All groups share one centre, and each spreads out both ways along 14 directions, with some noise.
In the rows, 128 means zero.
Known rows, each followed by its group:
[130  98 118 159 135 154 144 147 126 136 143  86 124 117 147 165 114 121
 127 167 138 117]	Z891
[138 130 189 101  89 151 111 147 165 136 142 101 127  92 157 121 170 135
 171 118  83 122]	Z362
[151 150 162 116 125 157 132 125 151 108 156 121 132 154 127 118 109 141
 165 107 113 111]	Z684
[152 116 128 133 127 116 125 123 168 144 119 123  99 111 129 163 133 145
 142 135 148 132]	Z684
[112 123 143 130 183 112  82  94  99 123 121 111 131 155 189 109 118  95
 105 203 119 173]	Z684
[132 107 136 126 133 111 129 155 119 128 139  79 101  89 167 149 183 121
 147 147 112 175]	Z345
[133  74 151 174 167 121 101  68 149 119 177 142 148 162 140 144  91 142
 151 123 125 156]	Z362
[192 122 134 131 162 196 142  98 144 149 199 112 158 164 162 153 112 162
 113 152 147 135]	Z777
[ 98 132 122 141 164 141 142 159 124 124 170 106 130 146 125 144  82 162
 126 133 125 155]	Z362
[119 116 125 109 123 171 133 123  93 139 134 111 152 145 121 127 109 122
 114 134 106 121]	Z362
[144 129 136 126  85 140 142 157  83 136 155 123 123 148 131 131 116 117
 156  88 105 148]	Z684
[125 145 180 127 160 165 101 150 159 143 105 134  80 105 166 113  89 165
 134 141 126 158]	Z345
[142 112 124 117 140 110 129 175 116 135 112 189  93 138 145 152  77 128
  95  78 101 142]	Z891
[154 133 123 108 136 106 126  92 106 146 138 141 154 150 109 132 127  98
 145 107 100 132]	Z345
[158 157 161 110  75 130 124 104 148 127 158 123 134 138 130 106 139 157
 150 101 158 133]	Z684
[129 154 126 124 155  79 121 138 124 131 112 108 113 115 128 128  78 120
 159 108 104 125]	Z777
[140 136 144 127 137  50 102 120 110 135 139 147 116 114 107  86 153 136
 164  69  77 168]	Z891
[174  75 148 102 134 115 147  90 115  68 144  81  87 138 157 173 132  91
 116 155 134 101]	Z362
[137 116 193 173  72 129 109 105 146 120 177  76 148 132 126  99 148 103
 220 148  99  86]	Z777
[168 153 125  90 149  91 108 110 152 155 146 131 181  96 150 135 100 147
 138  70 130 152]	Z345
[154 156 172 165  93 151 131 121 124 158 182 115 113 186  63  99  45 155
 173 130 144 112]	Z345
[175 118 130  96 151 132 113 153 119 135 177 117 175 145 117 162 118  92
 142 130  70 143]	Z684
[140 148  53 162 147 112 163 111  93 125  71 113  88 154 173 142 140 130
 151 123 155 105]	Z362
[144 129 134  97 144 135 134 131 127 128 141 132 136 112 125 141 125 127
 137  90 112 152]	Z345
[107 167 131 130 103 108 149 138 114 128 125 121 117 118 102  94 127 136
 154  96 132 115]	Z777
[151 147 140 170 172  95 113 112 114 148 117 139 118 116 124  79  87 112
 146 128 117 123]	Z891
[128 153 163  84 137 111 125 162 169 114  99 163  97 109 115 154 158  74
 128 141 106 148]	Z345
[131 136 116 128 115 136 129 147 134 149 130 115 126 126 118 126 128 167
 140 110 113 117]	Z362
[159 146 149 121  85 126 129 127  93 198 147 137 152 166 130 116 115 111
 128 119  62  91]	Z777
[150 114 122 161 127 110 129  93 109 178 149 170 167 164  95 140  93  96
 137 110  97 104]	Z345
[141 119 118 142 123 115 131 137 126 156 123 140 127 132 118 161 105 115
 148 113 121 132]	Z684
[185 132 144  96 154 115  99 107 161 129 123  98 107 101 120 122 199 146
 169 135  96 149]	Z777
[125 107  91 129 117 105 125 134 109 119 100 157 113 145  84 130 158 122
 124 110 116 131]	Z777
[ 88 154 132 156 123 167 146 103 119 138 150 133 154 161 118 105 148 130
 136 150 144 127]	Z362
[116  95 124 158 150 181  78 132 134 159 157 138 199 137 167 140  87 161
 151 107 108 188]	Z362
[126 119 125 132 210 105 154 127 125 128 155  86 120 113 167 187  54 123
 150 113 110 151]	Z777
[200 112 151 106 140 152 132 116  58 147 166  86 137 109 106 101 159  72
 150 134  87 149]	Z891
[104 139 123 137 112  69 123  95 111 135 117 148 143 151 129 119  93 119
 149  82 115 115]	Z684
[133 151 134 128  97 153 130 153 145 160 111 149 124 115 150 142  89 142
 120 109 161 128]	Z891
[132 143  98 140 132 126 157 167 175 102 138 109 114 138 100 173 158 140
 174 131 123 108]	Z684
[152 141 133  99 183 110 136 110 157 144 141 148 157  88 114 151 169  93
 114 131 120 154]	Z345
[107 118 122 154 104 123 107  90 132 121 138 147 148 168  78  94 167 144
 134 147 128 130]	Z684
[136  89 105 146 151 121 106 118 141 136 113 147 137 112 131 155 129 133
 153 106 117 157]	Z891
[153 158  55 164 140 125 135 165 110 133 116 130 102 176  85 112 113 173
 133 129 149 128]	Z345
[127 167 166 121 142 127 116  96 134 149 149 155 121 146 106 104 152 125
 136 142 130 182]	Z891
[ 69 131 109 168 192 107 177 125 172 128 157 134 166  97 102 160 126 123
 112 133 117  88]	Z684
[124 107 147 110  69 127 130 126 113 124 147 108 110 130 104 130 155 148
 165  91 110 138]	Z891
[166 123 147 129 140 141 135  81 124 134 123  83  89 133 152 141 150 115
 166 156 122 122]	Z777
[161 143 170 109  90  60  64 109 198 160 112 151 135 134 207 144 127 130
 121 145 117 109]	Z345
[138 147 135 129 129 110 115 150 124 153 154 131 108 157 107 120 113 145
 106 157 129 153]	Z891
[161 135 115 113 146 131 112 114 180 121 151 109 151 123 138 152 161 167
 153 134 158 163]	Z891
[124 149 133 135  77  99 123 132 146 179 155 118 139 155 163 154 140 158
 154 118 114 134]	Z891
[145 141  92 133 128  97  93 129 103 135  84 152 122 144  72  84 111 122
 127 129 134 124]	Z777
[139 118  74 165 171 138  84 130 113 170 145 132 210 142 192 148  80 147
 127 122 140 184]	Z362
[148 198  99 115 136 101 132 163 122 142 126 142 165 146 120 134  84  84
 109 154 168 136]	Z891
[142 129 127 118 117 123 143 140 133  85 133 104 127 136 161 159 148  96
 169 121 131 129]	Z345
[148 104 122 131 133 150 152  89 112 131 164 137 148 170 108 137 140 142
 141  90  91 108]	Z777
[136 171 120 103 157 106 129 108 135 113 100 117 104 127 128 127 113 121
 147 126 153 142]	Z777
[169 127 139 125 179 140 113  92  85 137 131 126 105 185 123  79 112 147
 146 119  46 118]	Z684
[180 166 121  90 155 147 149 158 112 167 143 105 118 153 146 142  87 140
  97 147 105 106]	Z777
[139 157 121 120  98 128 135 148 109 195 105  99 141  82 151 157  90 109
 156 107 140 140]	Z891
[138 124 134 161 129 162 136 128 124 149 156 120 117 160 124 128 114 153
 140 138 120 118]	Z345
[141 106 151 117 116 129 121  67 124 111 117 113  92 140 140 134 128 126
 149 129 158 149]	Z684
[149 156 105 146 139 116 131 140 107 137 115 113 103 160 147 122 125 138
 156 128 117 138]	Z684
[ 98 124  96 152 177  87 152 113 144 112 148 132 151 132 156 175 136 119
 132 120 142 153]	Z891
[188 175 160 118 154 160 134 151 142 113 144 144 138 175 162 130 100  73
 130 167 124  97]	Z891
[136 153 115 173  98 100 129 116 157 147 122 103 142 119 198 106 205 139
 123 175 153  81]	Z362
[165 140  77 105 122  77  76 196 136 138 116 157 161 142  79 122 136 116
  92 154 103 130]	Z777
[178 100 150 142 118 148  96 119 144  86 122  99  93 146 170 143  94 126
 180 139 149 134]	Z345
[163 123 122 126 161 114 105 102 138 133 157 126 161 136 115 128 112 139
 155 111 117 149]	Z777
[154 102 130 137 198 110 123  67  88 143 154  66 135  96 134 114 149 105
 133 176 108 147]	Z362
[166 129 133 129 152 134 122 136 127 132 150 116 123 148 160 148 110 116
 124 156 133 151]	Z362
[136 108 135 107 133 143 152 122 108 137 102  89  99  67 120 139 141 113
 123 136 123 116]	Z362
[156 181 163  98 153 127 140 121 147 138 165  74 128 102 142 117 138 145
 167 121 121 138]	Z777
[252 136 114  99 148 158 124 114 106 159 171 103 132 166 133 121 134 164
 128 120 116 131]	Z684
[158 123 135 145 125 126 110 144 115 181 153 143 136 121  89 123 109 115
 121 142 130 167]	Z345
[177 111 124 122 137 139 123  98 109 132 136 105 106 132 113 129 165 133
 165 123 115 151]	Z362
[157 113 121  96 115  96 109 127 122 126 115 159 136 124  99 152 126  80
 121 119 135 161]	Z345
[168 154 128 114 104 132 123 161 143 150 104 137 113 141 153 135  93 132
 108 138 123  87]	Z362
[131  84 105 160 121 122 171 173 137 146 127 142  78 112 122 190 110 153
 134  79 104 105]	Z684

New rows. What belongs after each?
[184  68 155 113  92 172 153 133  95 140 155 137  73 147  94 149 127 147
 147  70  72 122]	Z684
[164 132 136 145 103 115 121 139 125 150 120 151 123 136 150 108  94 134
 136  89 113  99]	Z891
[138 113 138 155  96 103 112 107 130 160 144 143 139 141 152 137 131 132
 162  94 117 150]	Z777
[124 107 140 128 126 113 133 107 125 149 162 140 153 116 120 127 128 131
  97 121 120 127]	Z684
[121 121 180 136 163 150 127 126 151 148 150 134 103 110 117 107 126 148
 123 133  77 120]	Z684
[164 190 131  69 136 162 134 150 191  77 111 196 171 139 133 152  98  89
 132  91 174 123]	Z345
[210 148 149  96 125 172 112 112 115 132 134  99  86 167 139 113 142 140
 161 151 129 150]	Z684
[153 133  97 133 143 140 135 162 135 136 129 133  98 173 126 148 151 145
 110 166 105 113]	Z684
[159 139 140 130 101 116 113 126 132 137 134 162 144 155 158 146 125  94
 163 104 131 159]	Z362
[178 188 166  99  92  91 109  88 131 179 177 135 189 169  92 103  98 104
 153 123 122 122]	Z345
[137 171 136 116 127 156 139 116 142 131 111 131 129 140 124 122 118 132
 163 117 140 120]	Z362
[118  94 123 171 102 133 115 111 153 124 102 155 148  98 143 125 138 135
 174  71 131 114]	Z891
[118 143  82 141 147 137 159 150 116 134 114 100  92 140 116 136 117 179
 138 114 132 117]	Z362
[146 129  82 178 114 134 129 131 115 138 145 109 103 163  84 113 111 185
 114 171 201 143]	Z345
[152 114 120 165 117 109 126  98 124 130 159 114 145 152 136 131  99 153
 183  82 121 117]	Z777
[112 123 158 141 118 137 140 128 104 133 136 160 108 130 112 107 138 107
 122 122 116 150]	Z891
[132 126 162 128 102 125 104 135 164 132 121 118  98 131 199 142 137 148
 122 156 133 130]	Z345
[147  99 111  95 148 128 126  70 122 103 134 109 166 110 112 164  91 124
 180  62 140 155]	Z362
[180 103  79 166 115 144 121 126 116 115 139 106 103 134 101 108 158 187
 141 130 187 154]	Z777
[128 121 127 121  96  96 128 168 115 139 118 147  97 155 150 163  91 122
 135 102 116 144]	Z777
[139 157 137 150 148 104 132 104 152 153 141 145 153 137 124 132  97 107
 156 119 131 116]	Z345
[203 118 109 139  92 142  78 129 164 151 152 164 150 182 151 140 124 173
 110 136 173 151]	Z777
[179 114  73 113 106 120 110 147  57 154 116 152 117 182  95 140 109 111
  93 142 144 170]	Z777
[123 183 156  39 113 131 109 123 140 130 113 126 154 124 215 120 148 147
 115  92 106 145]	Z345
[136 137 138 125 128 131 127 113 120 152 135 121 114 142 118 131 109 132
 140 131 124 138]	Z891
[150 177 201  92 109 138 131 123 194 156 105 138  68  95 113 133 115 138
 167 112 133 115]	Z684
[159  97 108 127 147 129 134 104 132  91 125 161 144 122 150 135 132 130
 134  64 130 121]	Z891
[123 117  91 118 107 156 139 116  89 148 102 110 147  84  80 132 102 130
 118 114 194 156]	Z891
[149  92 115 150 182 130 116  86 106 135 128 137 126 158 104 123  96 134
 159 110  74 118]	Z684
[143 171 145 101 142 116  99 141 145 151  95 141 101 162 157 133 125 106
 114 195 113 136]	Z684
[145 129 129 112 110 130 118 166 133 161 148 132 108 149 137 162 116 156
 112 138 116 156]	Z891
[139 119 131 121 134 139 153  88 112 119 118 111  92 143 129 145 162 110
 152 138 126 128]	Z777
[ 94 150 154 148 130 152 152 135 167 130 138 139 130 113 125 109 140 149
 124 129 123  88]	Z777
[162 123 152 131 111 138  97  71 118 153 112 138 124 133 109 113  98 114
 176 117 153 161]	Z684
[105 137 136 144 117 149 100 110 147 182 122 132 145 155 118 156 130 108
 167 175 126 168]	Z891
[154 133 136 130  84 188 126 107 122 172 115 167 149 119 135 112 125 136
 114 104 170 137]	Z891
[104 180 139 127 113  67 117  98 153 121 138 140 121 170  96 101 128 159
 161 109 134 142]	Z891
[190 120 129 112 132 140 101  84  91 148 139  97 103 146 132 101 182 138
 118 179 151 185]	Z684
[145 127 139 125 108 102 100 117 123 149 131 124 134 132 151 131 124 121
 133 136 132 146]	Z345
[159 118 150 136 105 111 111 156 163 168 169 121 114 125 134 143 120 167
 134 123 106 129]	Z345
[147 128 126 156 136  96  84 116  96 184 114 153 117 137  69  75  95 134
 128 136 114 155]	Z891
[ 93 131 172 167 138 146 110 146 155 149 165 149 146 135 161 132  98 128
 146 137 117 168]	Z362
[203 135 130 122 125 135 120 153 172 122 107 134  79 126 176 161 117 145
 135 130 158 124]	Z362
[106 105 146 131 112 117 113 144 151  86 147 101 118 133 125 138 161 138
 167 133 110 150]	Z684
[162 123 131 157 133 178 124 155 153 130 122 194 146 114 163 118 121 120
  91 122 162 121]	Z891
[ 88 139 155 152 157 138 123 174 170 107 131 135 108 148 170 132  91 145
 141 140  81 103]	Z684
[129 154 140 109 140 131 139 102 152 144 146 145 162 132 131 135 175 115
 114 138 115 119]	Z777
[166 146 107 140 117 117  93 159 156 164 103 146 113 124 136 110 135 164
 107 151 152 131]	Z777
[159 151 118 129 133 103 113 150 122 159 157 112 138 152 145 124 130 136
 127 146 105 140]	Z362
[103 125 150 161 136 108 119 118 161 128 133 127 120 109 159 123  98 159
 142 111 136 124]	Z684
[163 162 167 105 102 164 139 119 160  99 129 118  93 167 150 126 163 130
 177 128 124 109]	Z362
[163 131  60 135 141  91 142 118 107 139 132  90  94 183  97 129 193 171
 135 151  95 107]	Z345
[169 129  94 148 127 112  97 117 114 162 120 153 157 148 162 141 124 120
 157 102 132 168]	Z362
[117 151 107 151 126 133 134 113 120 155 109 149 150 129 140 130 112 116
 143 110 154 136]	Z362
[142 144 137 117 132 144 118 143 137 101 114 101  94 130 167 125 119 150
 153 133 146 148]	Z345
[158  99 122 134 136 108 114 144 105 157 139 117 111 131 137 141 117 131
 115 138  99 137]	Z362
[117 125 130 137 124 112 139 114 112 145 119 135 129 114 129 140 113  99
 130 119 138 134]	Z362
[126 147 111 136 182 114 156  86 107 138 118 169 133 162 154 147  73 104
 104 110 143 133]	Z891
[191  95 161  94 120 176 107 106 130 141 130 155 113 174 139 154  88 116
 104 148 116 124]	Z684
[175 135 142 112 126 148 143 119  97 145 144  90 104 148 133 133 118 124
 147 132 105 120]	Z777
[138 115 129 131  98 162 113 136 143 133 133 172 153 161 147 154  93 136
 132 100 145 143]	Z362
[140 135 135 132  98 111 129 142 102 139 132 113 112 147 133 131  99 112
 155 116 123 133]	Z777
[182 132 154 133  62 157 119 129 100 160 169  94 126 146 122  99 170 131
 149 155 135 134]	Z777
[139 127 110 162 131 149 119 117 162 135 133 156 137 149 144 135 118 158
 104 150 184 130]	Z777
[ 95  90 130 147  86 118  86 130 146 140  94 127 103 126  82 144 116 156
 189 108 107 148]	Z891
[199 115 131 110  99 114 104 124 158 143 139 132 133 119 133 147 139 144
 130 116 138 118]	Z362
[122 155 150 115 103 114 125 128 109 179 153 113 143 148 159 117 146 147
 129 118  80 129]	Z345
[132 112 155 134 124 146 118 132  95 156 127 137 111 143 123 127  96 100
 127 145 104 147]	Z777
[145 141 162 141  95  70 104 104 163 153 135 163 147 134 138 121 106 119
 142 106 116 101]	Z362
[108 120 136 135 101  97 122 137 143 102 116 140 107 134 134 148 134 113
 159 117 136 143]	Z777
[149 129 147 135 103 138  70 110 192 113 167 141 185 161 128 103 130 167
 138 143 152 127]	Z684
[152 118  97 116 124 134 144 117  96 104 137 116 120 188 130 152 121 131
 139 120 129 129]	Z362
[165 168 159 128  92 131 123 120  97 182 149 127 122 141 108  71 114 139
 122 128 138 127]	Z891
[154 113 101 153 129 117 124 125 109 149 147 117 140 148 122 135 118 134
 135 126 115 121]	Z777
